There are 10 hidden switches. A switch that is on adds its own fixed numbers to the row, and there is some noise. The rows also spread widely along 16 directions, which tell nothing about the answers.
Known rows, each followed by its switches (1 for on, 0 for off):
-15,-35,80,15,46,15,31,23,41,-34,-52,22,-28,36,4,17,0,-13,-28,-45,42,19,10,59,16,-12,-14,22,32,53	0 0 1 0 1 0 1 1 0 0
29,48,-1,16,39,36,31,-11,78,-4,50,-60,18,-3,-15,-17,14,-34,-52,65,-22,-32,-2,-11,-36,75,-41,9,-12,-46	0 0 0 0 0 1 0 0 1 1
-14,-12,27,11,18,56,-23,38,17,44,-38,-13,-7,23,6,14,-25,12,-22,2,28,7,-34,85,-45,-101,-12,18,3,8	1 0 0 0 1 0 1 1 0 0
-22,-7,41,35,12,36,33,-55,30,-56,-7,31,4,0,26,17,-33,-28,38,-13,41,-27,26,44,-20,-37,8,-3,-7,-18	1 1 1 1 0 1 0 1 0 1
5,-27,-65,4,38,24,27,-34,30,16,-28,-42,11,-31,-4,31,-8,0,-57,21,-41,-69,-23,-44,-6,48,-22,23,-25,-30	0 1 0 1 0 0 0 1 0 0
-22,24,21,-4,-3,11,27,-32,-14,-46,44,2,1,-25,-39,6,5,33,4,-29,-13,-46,6,4,53,64,17,-26,-41,-30	0 0 0 1 0 0 0 0 1 1
23,103,25,17,14,19,26,-16,26,24,55,-39,25,-33,-10,25,66,-16,-2,2,5,-8,2,17,0,-5,23,-56,-70,-10	0 0 0 0 1 0 0 0 0 0
8,-28,-65,26,-27,56,-8,-23,-31,-37,-18,-26,25,-13,-10,26,-1,-8,44,13,11,-4,-56,11,-28,-50,-40,30,5,-50	0 0 1 0 1 0 0 1 1 0
-39,-36,35,15,2,33,58,-28,25,-79,25,-1,-11,-1,13,-22,-13,-32,10,-29,42,-33,20,57,14,2,7,-25,2,12	0 0 1 1 0 0 0 1 0 1
8,-55,40,-27,8,18,27,-25,-2,-27,9,6,7,31,2,50,-46,-40,-1,13,14,-24,11,-2,10,-15,40,-20,-25,-32	0 1 1 0 1 1 1 1 1 1
-5,-5,-28,20,-43,-20,59,-18,27,-68,52,-81,-11,31,-17,-73,-6,-17,0,1,65,23,-60,33,11,21,26,-65,-13,33	0 0 1 0 1 0 1 0 0 1
17,-13,-2,7,36,-21,-17,-10,-21,8,-48,-17,-21,13,-18,15,-19,41,2,-7,32,11,-40,44,-5,-13,28,4,-5,-41	0 1 1 0 0 0 1 0 1 1
44,-57,-14,-7,21,-92,10,-26,4,-28,5,20,-29,11,-40,-19,46,-13,9,-33,-3,18,-42,7,10,38,69,2,25,-3	0 1 0 1 0 0 1 1 0 1
-55,-26,18,40,-21,16,46,-42,4,-55,-12,27,2,-6,30,16,-7,-7,48,-24,9,-27,20,15,10,-30,-2,-9,-2,32	0 1 0 0 1 0 0 1 0 0
-58,44,62,-24,27,54,14,1,26,30,-17,-17,-25,4,-14,44,-24,55,-12,7,31,-13,-1,44,19,-19,-36,28,-47,-4	0 1 0 1 0 0 0 1 0 1
-27,42,26,44,-33,48,5,-31,12,-14,-29,-27,42,12,62,40,40,-4,-16,54,1,6,33,-20,20,-9,-70,-41,14,63	0 0 0 0 0 0 1 0 1 0
-16,-6,31,4,-25,78,-11,18,-8,2,64,5,9,-2,-17,18,-55,-20,54,5,-10,-11,23,75,-35,-78,-8,-18,-33,-58	0 0 1 0 1 0 0 1 0 1
-31,-7,12,36,24,-29,37,-5,-7,-12,-25,-54,-26,1,4,3,6,37,-5,25,28,7,-24,41,26,9,4,-22,-1,22	0 0 1 0 0 0 0 0 1 1
-3,6,-16,11,12,12,-12,-37,-9,-11,-15,-4,28,-13,14,11,88,3,-25,43,-5,-41,-40,9,5,11,18,35,42,-13	0 0 0 1 0 1 0 0 1 0
29,-9,-34,9,-50,3,37,-34,1,-33,5,-23,29,16,6,57,31,-46,-12,22,22,10,-50,-44,12,-18,40,-52,-6,19	0 0 1 1 0 0 1 1 0 1
11,31,25,-26,-7,3,10,-33,-14,6,35,-42,8,1,-3,42,35,3,-7,9,-6,-7,19,-12,53,10,21,-73,-54,3	0 1 0 0 1 1 0 1 0 1
37,16,-27,-2,2,22,-44,-54,-23,35,20,-15,34,-53,12,28,80,-27,15,18,-39,-23,9,8,-14,-46,-7,-31,-24,-27	0 0 0 1 0 0 0 1 1 0
-20,-22,-26,5,-61,29,0,-32,-19,-53,31,-18,14,-5,-34,-9,-3,30,5,-18,-29,-16,-10,-10,43,22,-22,-43,-5,15	0 1 1 1 0 0 0 0 1 1
-62,51,43,7,7,44,15,-2,3,8,13,0,-17,-43,-90,46,6,100,-23,-54,-29,-33,-14,43,69,12,-10,-7,-59,18	1 1 1 1 1 0 0 1 0 1
18,-7,25,-41,-4,29,-39,-58,-7,-35,27,14,-13,-6,-15,-11,28,-4,-9,-69,-7,-16,39,18,62,28,-4,-41,-21,6	0 0 1 0 1 1 0 1 0 1
37,-45,11,7,33,23,-25,-48,36,-2,-19,43,-7,2,6,10,-76,-44,23,-39,-10,-6,49,-9,-37,-15,-22,24,-29,-33	1 1 1 1 1 0 0 0 0 0
-47,-54,24,-14,-29,61,4,-2,-16,16,7,-13,12,-14,15,60,-42,-10,-1,32,-31,-44,31,8,-6,-73,-21,-20,-27,3	0 0 0 1 0 1 1 0 1 1
-26,52,39,65,-21,0,55,35,25,9,23,-37,14,9,-11,49,0,27,-33,68,-36,6,2,4,18,9,13,-61,-6,42	0 0 1 1 0 1 0 0 0 1
-26,43,21,33,17,-17,26,-56,80,15,40,48,4,-21,-49,-4,7,-7,-16,32,-51,-45,-28,-24,-13,40,43,62,-10,3	1 0 1 1 1 1 0 0 1 0
6,12,12,-12,-31,34,16,-63,-20,-39,48,3,33,-28,-17,44,34,-14,18,-25,-16,-33,23,-12,45,3,18,-70,-48,-14	0 1 1 1 0 0 0 1 1 1

New rows, each followed by its switches (1 for on, 0 for off):
26,-10,-22,46,15,32,62,28,17,-9,23,-83,34,-31,-23,36,8,-29,-53,29,-29,-38,-15,24,-15,-12,6,-67,-30,-9	0 0 1 1 1 1 1 1 0 0
6,47,45,-68,22,92,-46,-33,-6,10,51,-34,17,-27,-29,3,66,6,-13,-11,37,-33,2,83,13,-32,-12,-2,-39,-57	0 1 1 1 0 1 0 0 1 1
-15,39,56,5,26,27,-23,-59,80,42,18,67,7,12,3,16,10,-25,-13,44,-30,-21,15,0,-29,0,3,52,10,-1	1 1 1 0 0 0 0 1 1 1
-30,61,10,54,-16,21,49,-30,45,-20,13,46,23,2,-5,55,16,-2,-9,33,-16,-37,-35,-22,-1,26,47,16,9,-8	0 0 1 0 0 0 0 1 0 1
31,75,50,-3,51,4,-22,-17,42,63,-12,24,-1,-25,-42,77,49,7,-37,10,-39,3,3,-5,9,8,6,35,-33,-9	0 0 1 1 1 1 1 1 0 0
29,3,20,0,9,-37,12,-15,37,-9,50,-26,-4,-9,-35,5,74,-34,-20,36,-46,16,17,-31,24,68,-15,-2,7,25	0 0 0 1 1 1 1 0 0 1
6,0,68,-2,17,-34,-27,-6,2,18,-27,15,-14,41,26,55,56,-18,11,87,24,60,6,12,11,-15,-1,50,54,19	0 0 1 1 0 1 1 0 0 1
13,8,19,30,27,41,30,42,25,-13,-10,-18,26,17,-8,20,66,-1,-98,-5,-2,-35,-41,36,19,21,40,-22,39,28	0 0 1 0 1 0 0 0 0 0
26,30,32,-12,-2,-5,-32,-10,15,-5,50,71,0,7,-54,-2,30,-4,41,-13,-10,9,-34,26,-28,-4,43,54,11,-57	0 0 0 1 0 0 0 0 1 1
10,-48,-28,-2,27,15,11,-17,6,14,-8,-91,2,-19,12,17,8,-28,-12,56,2,-7,3,4,-9,-19,-45,2,-20,-6	0 1 1 1 1 1 0 0 0 0
7,23,10,39,-19,86,-37,-42,34,-26,16,-18,23,-21,24,-20,22,-23,-1,-15,-6,3,62,40,-14,-22,-94,-46,6,27	1 0 1 1 0 0 0 0 0 1
6,55,56,-17,-9,34,-17,-28,46,-7,56,17,25,23,-26,-4,66,-20,-38,26,-12,-4,-2,-3,24,48,-8,7,13,16	1 0 0 0 1 0 1 0 1 1
17,-55,-20,-38,44,15,-14,-27,-43,-9,-41,-48,-17,3,23,12,-21,-9,-22,1,54,-23,-8,29,23,17,5,13,-22,-58	0 0 1 0 0 0 1 0 0 0
-14,0,70,29,55,-2,17,70,21,41,-3,2,-36,-29,-57,51,-26,39,4,-19,-63,11,40,57,-11,-28,-40,14,-36,3	0 0 0 1 0 1 0 1 0 0
29,2,-14,46,2,26,19,-44,35,-68,1,25,14,-7,-7,-19,5,-25,-6,-69,25,-23,-13,22,-19,7,26,-30,5,-7	1 0 1 1 0 0 0 0 0 1
15,-11,-55,41,-43,3,-5,-47,-5,-58,-45,2,13,21,11,-3,-13,12,-9,-25,10,3,-37,-35,23,32,0,-15,21,18	0 0 1 0 1 0 1 0 0 0
8,41,-32,72,-36,33,22,16,37,-61,-39,25,23,21,-42,21,11,44,-15,-36,-10,11,-75,-18,-5,25,-29,25,40,20	0 0 0 1 1 0 0 1 0 0
-11,-56,26,-36,52,-51,-18,-13,5,72,0,-17,-60,-7,-9,-17,-23,3,8,-10,-3,5,2,72,-8,-63,46,-1,-43,4	0 1 1 0 0 1 0 1 0 0
15,44,33,13,-16,21,-51,-70,8,4,-24,29,28,14,22,22,57,3,-29,-1,-13,12,16,-11,48,6,-13,-34,16,52	1 0 1 0 1 0 1 1 1 0
21,31,23,-8,35,25,-46,-11,25,60,-34,-9,-22,11,-11,31,16,0,7,6,58,44,-49,70,-44,-94,-1,39,-17,-17	1 0 1 0 1 0 1 1 0 1
0,-7,-24,51,6,-16,-10,-8,55,39,32,-24,-25,-27,-12,-62,-13,-25,46,22,-30,22,-15,75,-90,-76,-18,8,-1,0	0 0 1 0 0 1 0 1 0 0
10,-49,-10,29,31,14,60,-23,84,-39,-25,-6,4,2,24,-7,57,-59,-71,-31,11,-41,-26,1,-19,4,14,-13,41,67	0 0 0 1 1 0 0 1 0 1
36,-6,84,-27,16,30,-27,4,-23,6,-6,24,20,16,12,59,48,-33,7,-20,23,17,26,53,6,-83,22,-35,-8,0	0 0 0 1 1 1 1 1 1 0
-23,-67,14,17,54,5,1,-8,12,16,-13,-57,-19,-15,26,-12,-4,-21,-10,91,-5,-16,24,60,-28,-5,-48,38,34,-20	0 0 1 1 0 0 1 0 1 1
6,-33,70,-59,20,28,-8,23,-6,29,43,7,0,9,-1,49,2,-60,11,29,8,-5,28,37,-15,-58,23,23,-33,-39	0 0 0 1 0 1 1 0 0 0
-31,16,47,-12,-32,42,-19,-52,52,-22,31,65,3,27,9,-4,11,-32,13,15,8,-3,12,-1,6,4,-3,49,30,20	0 0 1 1 1 0 0 0 0 1
-22,59,48,-12,17,-2,-25,-68,-2,52,38,25,15,-8,11,4,-13,10,-15,59,-23,-58,23,26,27,31,77,-14,-36,-41	0 0 1 1 1 0 1 0 1 0
-4,-56,2,24,-20,61,4,-10,-19,-62,-37,34,21,20,17,62,20,-32,17,-13,37,-3,-29,16,-1,-61,-2,23,45,-2	1 0 1 0 1 0 0 1 0 1
55,41,28,-16,55,22,-37,-9,34,58,-39,-50,-19,26,-1,26,-36,17,-50,15,18,38,8,20,-8,9,-47,-27,-41,-23	0 0 1 0 0 0 1 1 1 1
30,21,78,44,43,19,60,36,70,-47,-36,-16,3,58,-13,38,7,-3,-51,-17,38,35,-9,26,2,9,-17,-33,21,43	0 1 1 0 1 1 0 1 1 1
-9,0,0,90,44,5,54,-14,68,-7,14,-35,10,-40,28,-23,32,-43,-20,54,-25,-49,16,59,-65,-8,9,-19,31,4	0 0 1 1 0 1 0 0 0 1
-13,31,23,-22,-23,99,-36,-24,9,30,-4,10,24,13,29,45,-8,-13,-25,4,32,-29,-5,34,-14,-77,15,-13,-21,-13	0 0 1 0 1 0 1 0 0 1
-36,-6,30,32,54,-30,13,-8,-1,6,-10,-45,-46,-25,-6,-48,-9,44,5,-16,23,-11,13,105,21,0,13,-20,-19,14	0 0 1 1 1 0 0 0 0 0
15,16,-7,-33,-25,53,-49,-79,-3,16,-7,15,23,11,36,40,-14,-19,1,25,10,-18,12,-37,8,-16,-6,-5,-26,-31	0 0 1 1 0 0 0 0 1 1
-22,89,69,35,31,13,-34,-56,7,23,-52,55,-1,9,16,43,19,61,20,14,32,3,-5,61,3,-39,31,17,5,-19	1 1 1 0 0 1 0 1 1 1
-48,26,0,-16,-3,55,-11,-59,71,31,24,-34,-19,-31,0,-12,12,-23,8,39,9,-9,-3,27,-36,-40,-70,52,-27,13	0 0 1 0 0 1 1 1 0 1
39,61,44,47,-25,0,17,75,41,-2,27,-26,3,75,-47,20,-19,14,-14,43,18,91,-50,22,-21,-10,-3,-25,11,14	1 0 1 0 0 1 0 0 0 1
47,87,27,27,-25,15,-7,24,37,42,46,31,31,29,-52,54,8,14,-11,10,-31,26,-46,8,-23,-33,68,-45,-21,-17	0 1 1 1 1 0 0 1 0 1
-7,10,-10,10,-20,45,-8,-73,40,-47,10,-29,23,16,28,-44,32,-36,2,40,44,10,-16,15,-6,9,-65,20,27,15	1 0 1 1 0 0 0 1 1 0
-20,30,4,36,-16,57,8,-3,-1,-7,1,-21,19,-29,-6,41,0,31,-13,4,-34,-30,20,23,8,-5,-39,-42,-18,-3	0 0 0 1 0 0 1 1 0 1
-7,-10,16,-17,17,8,-6,-114,35,26,-11,-15,-10,-21,57,19,-36,-50,47,13,27,-4,69,-33,-20,-43,-46,-16,-73,6	1 1 0 1 0 0 0 0 1 1
23,-38,23,40,43,-34,-9,17,-8,27,0,-6,16,-12,12,17,72,-26,-19,66,-43,-13,7,61,-25,-25,53,-4,56,-5	0 1 1 1 0 1 1 0 0 0
-6,-32,-5,33,-48,-34,3,-39,-12,-27,5,-4,5,9,15,-11,17,10,27,-7,-25,16,14,-10,20,-16,7,-78,13,60	0 1 0 1 0 0 0 0 1 1
-14,70,23,11,-17,67,-20,-19,-17,-3,-9,-16,2,-4,-14,31,-41,58,25,-29,33,5,-3,43,11,-34,-31,-33,-58,-34	0 0 1 0 0 0 0 0 1 1
-5,39,33,13,30,66,39,-12,66,-27,-10,-25,-9,-6,-12,34,-27,-5,-28,-21,19,-11,18,6,1,22,-65,3,-40,-5	0 0 1 0 0 1 0 1 0 1
-68,0,32,14,22,58,25,7,-32,-41,-50,-21,-33,-12,-10,38,-57,84,31,-49,42,-25,12,72,32,-18,-49,8,-40,-30	0 1 0 0 0 0 0 1 0 1
-48,10,29,43,16,11,-14,-70,17,-19,-26,20,-26,-28,23,-10,-41,27,38,13,-12,-24,60,51,0,10,-39,16,3,-12	0 0 1 1 0 1 1 1 0 1
-27,9,34,-45,40,34,10,-65,-5,35,-35,-7,-7,-4,44,75,-11,-7,-10,23,44,-50,6,-9,26,-26,23,5,-61,-27	0 0 0 0 1 0 0 1 1 1
4,21,27,70,-28,-35,52,-30,69,-55,23,49,1,35,-5,-20,-72,-33,58,7,3,30,-3,-14,-49,-1,23,-3,-5,8	0 0 1 1 0 1 0 0 1 0
-3,0,8,38,-33,-46,39,-55,68,-49,14,37,-24,31,5,-25,-16,-44,56,-12,36,48,-27,-7,-29,-14,21,3,10,43	0 0 1 1 0 0 0 1 0 1
7,68,45,42,7,43,21,-33,-12,-25,-11,29,50,-2,14,88,37,0,-7,10,5,-32,12,5,32,-6,45,-35,-18,-21	1 1 1 0 1 1 0 1 0 0
0,-9,61,-37,40,-19,-30,-21,18,20,39,-12,-36,3,-29,-23,29,8,-8,3,-14,18,46,38,48,48,-17,3,-8,13	0 1 1 1 1 0 0 0 0 1
75,59,38,-13,8,24,18,2,6,39,2,-44,32,37,26,91,-21,-32,-24,17,44,26,-3,-13,-11,-54,38,-109,-82,-27	0 0 0 1 0 0 0 1 1 1
1,2,33,-11,53,45,-4,-20,46,36,15,-28,4,12,47,-33,0,-44,-38,32,34,-38,16,75,-40,-29,21,-5,-5,-24	0 1 1 0 0 0 0 0 0 0
2,17,-2,23,30,26,45,20,70,-20,10,-49,-1,0,-41,-15,38,8,-48,1,15,-19,-55,35,-28,15,-8,19,9,7	0 1 0 1 1 1 0 0 0 1
-68,44,2,28,-54,77,13,-80,29,-63,4,-10,28,28,56,-30,5,-1,22,41,71,-29,-14,27,3,-8,-19,7,26,13	0 1 1 0 1 0 0 0 0 1
-9,47,28,-2,-50,67,-47,9,6,57,22,-4,23,12,-14,42,0,49,-55,-5,-65,-6,26,-4,43,-22,-13,-82,-26,51	0 1 1 0 1 0 0 0 0 1
-7,32,34,7,10,34,-14,14,1,17,-24,7,12,19,-19,71,28,37,-60,41,-21,-16,-24,10,35,20,18,13,23,-4	0 0 1 0 1 1 1 1 0 1
-16,-7,1,-9,-38,18,17,-69,-4,-30,67,-66,24,-6,33,-15,59,-53,25,60,13,-1,25,11,25,-9,-21,-67,-14,20	0 1 1 0 0 0 0 1 1 1
-16,65,43,6,0,46,-32,-53,40,-8,36,-29,16,16,34,-71,39,13,-8,48,19,-13,25,84,-7,3,-32,-37,26,0	0 1 0 1 0 1 0 1 1 1
